There are 4 ways to turn a row about zero (a turn may also mirror it). The second row of each pair is the first, turned, with some noise. The first 36 pairs use one turn. New pairs use 3 turns, one after the other, and a turn may come again.
Known pairs, each followed by its turns in order:
[ 1.66  1.67  1.56  2.48  2.63 -2.44  1.61 -2.11]
[-1.44 -0.62 -0.49  3.90  3.64 -0.75 -1.50 -0.80]
Faba

[ 2.17 -0.33  2.55  2.48 -1.29 -2.48  0.06 -1.23]
[-2.81  0.84 -0.07 -0.82 -1.12 -2.54 -2.37 -1.95]
Kon

[-1.02  2.09  0.74 -1.96 -0.87  2.69  2.40  2.77]
[ 0.98  0.75  1.17  1.30 -2.74  0.90  1.56  3.93]
Faba

[ 2.72 -0.12 -0.02 -0.85  2.71 -1.47 -1.87 -1.74]
[-2.20 -1.50  1.67  1.77  0.67  0.20 -1.41  2.88]
Kodo

[-1.97 -1.56 -1.80  1.06  1.30 -2.01 -0.77  2.71]
[ 2.39  0.96  1.08 -0.07 -1.49  0.49 -3.08 -2.28]
Faba

[ 0.10  2.35 -0.08 -0.79 -0.32 -1.92 -0.31  0.42]
[-0.64 -2.54 -0.89  0.09 -0.22  0.57 -1.36 -0.10]
Kon

[ 2.31 -2.72 -1.70  2.21 -2.20  2.89 -0.79 -2.11]
[ 3.59  2.10  3.54 -0.88 -0.85 -1.75 -1.76 -0.55]
dop

[ 2.44  1.60  0.28 -1.01  0.85  0.49 -0.02 -0.86]
[-2.32 -1.03 -0.10  0.05  0.97  0.26 -0.37  1.85]
Faba

[ 0.35 -0.69 -1.75  0.74 -1.60 -1.75 -1.55  2.60]
[-0.87  3.20 -0.89 -0.08 -1.36  1.37 -0.52 -1.97]
dop

[ 1.88  2.98 -0.65 -1.58 -2.76 -2.19 -0.69 -2.94]
[ 0.12 -4.75 -0.82  1.93 -0.51  1.51 -2.43 -1.34]
Kodo

[-1.77 -2.19  1.33  0.60  0.10 -2.41  0.59  2.80]
[ 1.81  1.57 -0.96  1.49 -2.54 -1.49 -1.80 -1.83]
Faba

[ 0.79 -1.70 -2.00  1.20 -1.16 -2.75  2.94  2.88]
[-0.34  1.31 -1.24  1.55  3.79  1.11 -2.10 -3.09]
Kon

[-2.08  1.12  2.18 -0.75 -1.56  0.31 -0.40  2.22]
[ 2.10  0.21 -2.77 -1.79  0.30  1.27  1.37  0.33]
Kodo

[-2.31 -2.01  0.49  1.78  1.00  1.04  1.39 -0.02]
[ 1.86  1.96 -0.91  1.40 -0.03  1.64  1.02 -1.78]
Faba

[-0.90 -0.87  2.09  2.59  0.14 -0.45  1.69 -2.98]
[-0.32 -1.14  2.01 -0.91 -1.34 -0.58 -0.16  4.04]
dop

[ 2.73  1.55 -0.18  2.51  0.49  0.48 -2.10  2.04]
[1.89 0.29 2.59 1.66 2.87 1.99 0.45 0.62]
Kodo

[-2.40 -1.45  1.23 -0.52  2.25 -2.89 -1.00 -2.85]
[ 0.10 -1.07 -1.48  0.54 -2.78 -0.54  3.33  3.19]
dop

[-0.77  0.37  2.50  2.20  0.48  0.27 -2.16 -2.78]
[-0.74 -0.03 -2.00  3.85  1.06 -0.42  1.86  0.91]
Kodo

[ 0.11 -3.04 -0.87  0.29  1.89 -0.83  2.23 -2.47]
[ 2.02 -0.68 -1.59 -1.15 -1.78 -2.06 -1.02  2.77]
dop

[-2.56  0.21  0.56 -2.87 -2.53  2.49  2.68  2.71]
[ 4.05 -0.97 -1.36 -3.04  3.40  0.39  1.39 -0.14]
Kon

[-1.35 -0.43  0.63  0.46 -0.90  2.96  0.93  1.08]
[ 1.58  1.37 -1.05 -1.16  0.96 -1.88  1.31 -1.13]
Kodo

[ 0.40 -1.21  2.61 -2.98 -0.24  1.76 -0.16 -1.79]
[-0.70 -0.83 -2.90 -0.61  1.14 -2.83 -1.73  1.50]
Kodo

[ 2.75  1.22  1.99  1.23 -0.64 -1.00 -2.66 -0.61]
[-1.85  2.10  2.09 -1.41  0.89 -1.47  2.54 -0.37]
dop

[ 1.80  0.61  0.69  0.73  1.06  0.98 -0.41  0.71]
[ 1.04  0.66  1.18 -0.06 -1.78  0.50 -1.34 -0.39]
Kon

[-0.93 -1.70  1.19  1.57  1.28 -2.38 -2.71  0.77]
[-2.63  1.53  0.39  0.58  0.43 -0.35 -2.24  2.79]
Kon

[-2.35 -1.88  1.77  2.80 -1.74  2.18 -0.62 -1.30]
[ 0.60 -1.00  4.29  0.52 -2.81  0.77 -0.60  0.95]
dop

[-1.20  2.62 -0.87 -2.29  0.56  2.09  2.41  0.97]
[ 2.76 -2.67  0.80 -1.14  0.79  2.15  1.62 -0.80]
Kon

[-1.87  2.06 -2.88  2.52  1.49 -2.27 -0.32  3.00]
[ 3.31 -0.97  3.20  1.22  0.09  0.63 -3.70 -0.74]
Faba

[-1.22 -1.31  2.97  2.12  2.38 -0.05  0.98 -2.87]
[-1.02  0.93 -1.88  3.15  1.80  0.96  1.62 -3.06]
Faba

[ 0.66 -0.83 -2.71  1.86  0.88  1.29  3.00  0.41]
[ 2.04 -0.34 -0.83 -2.44  0.22  0.79 -3.54  0.42]
dop

[-2.96  1.79 -1.21  2.12 -1.65  1.71 -3.04 -1.21]
[ 2.08  0.52  3.21  0.89 -0.30  3.82  2.03 -0.21]
dop

[-3.03  0.30  2.74  2.14 -1.13  1.79 -1.26 -2.17]
[ 1.17 -1.65 -0.51  1.42 -0.17  0.61  4.34 -2.59]
Faba

[ 0.23  0.02 -2.24  2.54  0.02  2.53  1.42 -2.98]
[ 0.49  0.33  2.24  2.32 -0.81 -1.74  3.07 -1.99]
Kon

[ 1.20  1.86 -1.13 -2.60  2.41 -2.89 -0.19  2.61]
[-0.88 -1.86  2.42 -2.78 -0.39  3.15 -0.42  2.41]
Kodo

[ 2.26  0.95  2.38  0.89  2.76  0.84 -1.74  2.73]
[ 0.25  0.67  1.14 -0.40  4.15  1.38  1.04  3.15]
Kodo

[ 1.59  0.00 -1.44  2.07  2.15  1.98 -1.80 -1.92]
[ 0.15  1.25  2.27  2.63 -3.03 -0.39  0.93  0.32]
Kon

New pairs, each followed by its turns in order:
[ 0.69  2.84 -1.56  1.71  0.53 -0.51 -1.22  3.01]
[-1.38 -1.83 -3.45  1.39 -1.33  1.16 -1.09 -1.46]
Faba dop Kodo

[-2.37 -1.82  0.76 -2.09 -1.55 -0.84 -0.02  1.49]
[ 1.10 -0.63 -1.93 -0.31  0.30  2.88  1.50  1.75]
Kon Kon Faba

[ 3.07 -1.88  2.72  2.01  2.35 -1.28 -0.85 -2.90]
[-2.30 -2.58  1.75 -2.67 -1.44  2.35 -2.99  1.14]
Faba Kon dop

[ 1.23 -0.45  1.38 -2.18  1.14 -1.06  0.43 -2.96]
[ 2.06 -0.98 -0.43 -0.96  1.37  1.64 -1.15 -2.85]
Kodo Kodo Kodo

[ 0.16  3.03 -1.68 -0.04 -1.35 -1.91 -1.84 -2.96]
[-3.14  2.14  2.33  2.29  0.64 -1.26  1.50 -0.51]
Kodo dop dop

[-2.26 -0.58 -2.55 -2.32 -0.10  0.94  0.76  2.27]
[-2.63 -0.55 -2.24 -1.10  0.80  1.49  1.41  2.34]
Kon Kodo Kodo

[ 2.53  2.39  1.45 -0.39  0.02 -1.49  0.38  2.30]
[-1.00  0.35  2.13 -1.02  3.36  0.72 -0.73 -1.74]
Faba Kodo dop

[-2.68 -0.86  1.94 -0.34 -2.90  0.33  0.62  2.10]
[ 0.43 -1.03 -2.58  1.43 -1.73 -0.99  3.14  1.22]
dop dop Faba

[-1.38  2.55  0.39 -1.13 -2.10 -1.63 -0.81 -2.00]
[ 0.67 -0.17 -0.98  0.57  3.82 -0.82 -1.40  1.49]
Faba dop Kon

[ 1.19  1.92  1.72  1.88 -2.44  1.42 -2.97 -0.50]
[ 1.61  0.58  3.54 -0.38  0.55  0.50  0.49 -3.50]
Kon Kodo dop

[ 0.30 -2.45  2.38  2.80  1.59  2.29  2.89  0.82]
[ 0.86  2.67 -3.57 -0.36 -2.25  1.09  2.48 -1.84]
Kodo Kon Faba

[-2.63  2.56 -0.10  2.17  1.85 -1.20  2.65 -1.46]
[-1.90  2.12  0.51  2.12 -3.71 -0.24 -2.40 -0.21]
Kon dop dop

[-2.79 -0.98 -2.70  2.86  2.52 -1.88  2.23  1.51]
[-1.96  3.44 -0.88 -0.53  0.39 -4.54  1.55 -1.25]
dop Kodo dop

[-1.88 -0.10  1.51  0.61 -0.82 -0.54 -2.97 -0.98]
[ 0.82  2.12  0.63  0.90 -1.07  2.05  1.64  1.46]
Faba Kodo dop

[ 0.24 -1.82  2.99 -0.16  0.91 -1.67  2.82  1.49]
[ 1.94  4.16  0.18 -0.89  1.16  0.81 -0.68 -1.60]
Kodo Kon Kon

[0.48 0.22 2.13 2.07 1.04 0.31 1.67 0.46]
[ 1.27 -0.70 -1.03 -0.59 -1.18 -1.45 -1.71 -1.85]
Kodo dop dop

[ 0.21  2.90 -2.24 -1.88 -1.02 -2.84  1.19  2.17]
[ 3.16 -1.03  0.24 -0.57 -2.23  1.08 -0.01  3.92]
Faba Kon Kodo

[ 0.34 -2.36 -0.03 -2.92  0.59 -2.12 -3.06 -3.09]
[ 0.37 -1.21  0.14  1.74  0.25 -0.01 -5.83  0.76]
Kodo Faba Kodo

[-0.37  2.73  2.04 -0.73  2.27 -2.15 -0.25 -0.44]
[ 1.15 -0.64 -0.72 -4.23  0.08  1.12 -0.47 -0.62]
dop dop Faba

[ 1.61  2.13 -2.58 -1.03  2.73  2.80  1.63 -1.84]
[-0.06 -1.77 -0.31  1.88 -4.86  0.00 -0.70 -2.30]
dop Kodo Faba

[-0.60  2.49  1.88  2.45  0.47  0.61 -0.87 -0.96]
[ 0.01 -1.89  2.53  2.66  0.68 -0.60  0.50 -0.71]
Faba Kodo Faba

[ 0.49  1.10  2.18  3.08  2.48 -2.81 -2.76  0.15]
[ 1.03  0.58 -2.22  0.63  0.11 -4.13 -1.53  3.36]
Kodo dop Kodo

[ 0.94  2.36 -0.95  0.60 -0.71  2.35  0.46  2.90]
[ 1.99 -0.49 -0.96 -2.51  2.50 -1.02 -0.77 -1.67]
dop Kon Kon

[-0.15  1.39 -2.33  2.98  1.95 -0.36  3.05 -1.80]
[ 2.06  2.28  3.74 -0.58  2.66 -0.38  0.60 -1.30]
Kodo Kodo Faba

[ 0.61  0.54 -1.85  2.79 -1.48 -0.93 -1.00 -1.36]
[-1.79  2.52 -1.00 -0.61 -0.43  2.10 -1.46 -0.15]
dop Kodo Faba

[-2.45 -1.97  0.53 -1.67  1.17 -1.59  0.45 -2.09]
[ 2.51  0.43 -0.03  0.01 -2.12  0.20 -2.40  2.32]
Faba Kodo dop

[ 2.70  0.93 -3.05  2.01 -1.99  1.66  1.28 -2.58]
[-4.68 -1.91  0.53  0.01  1.87 -1.65  1.95  0.52]
Kon Kon Kon

[ 2.69 -1.75 -0.93 -0.70 -0.16  0.44 -2.50 -2.81]
[ 1.09  1.24 -1.24 -2.74 -2.47 -1.57  0.97  1.99]
Kon Kon dop

[-0.46 -0.57  2.40  0.75 -1.52  0.11 -1.15 -1.52]
[ 2.66 -0.18 -0.52 -0.72 -0.28 -2.03 -0.97 -0.36]
Kon Kodo Kodo

[ 2.66  2.18  1.64 -2.73  0.34 -3.06  1.89  2.93]
[ 0.90 -0.52 -1.88 -3.14  3.63 -2.66  0.50 -2.83]
dop Kodo Kon

[ 0.82 -3.02 -0.25  2.07 -1.70 -1.81  3.10  2.84]
[-1.46 -0.12 -0.22  0.94  3.09 -1.24  2.33 -4.16]
dop dop Kodo

[-0.81 -1.56 -1.32 -0.04  0.20  1.72 -2.01  2.84]
[-2.57 -0.57  0.14  2.98  1.31  1.62  0.66  0.34]
Faba dop Kodo

[ 2.54  0.05  0.90  2.31 -1.75 -0.75 -2.45 -1.00]
[-0.90 -0.31  3.96 -1.23 -0.19  0.11 -1.62 -1.62]
Kodo Kodo Kon

[-0.12 -1.88  1.27  0.94 -1.21 -0.54  2.13  1.84]
[ 0.79 -0.74 -2.47 -1.08  0.00 -0.70 -2.42  0.61]
Kon dop dop

[ 0.76  2.19  2.73  0.97 -1.51  2.66 -1.95 -2.54]
[-3.57 -0.28  1.65  0.24 -3.51 -0.11  2.47 -0.01]
dop Kon Faba

[-0.66  2.37 -2.22  1.20 -2.51  2.45  0.06 -0.38]
[ 2.04 -1.14 -3.07 -0.17  1.84  1.31 -2.09 -0.57]
dop Kon Kodo

[ 1.85  1.74  1.05 -0.35  2.85  1.30 -2.09  3.09]
[-1.84  1.72 -0.47 -3.34  0.82 -0.85  0.75  3.50]
Faba Faba Faba

[-1.05 -0.82  0.89 -2.70 -2.70  1.86 -2.73  2.80]
[-0.10  0.11 -3.55  2.39 -3.59 -0.46  0.85  1.40]
Faba Kodo Kon

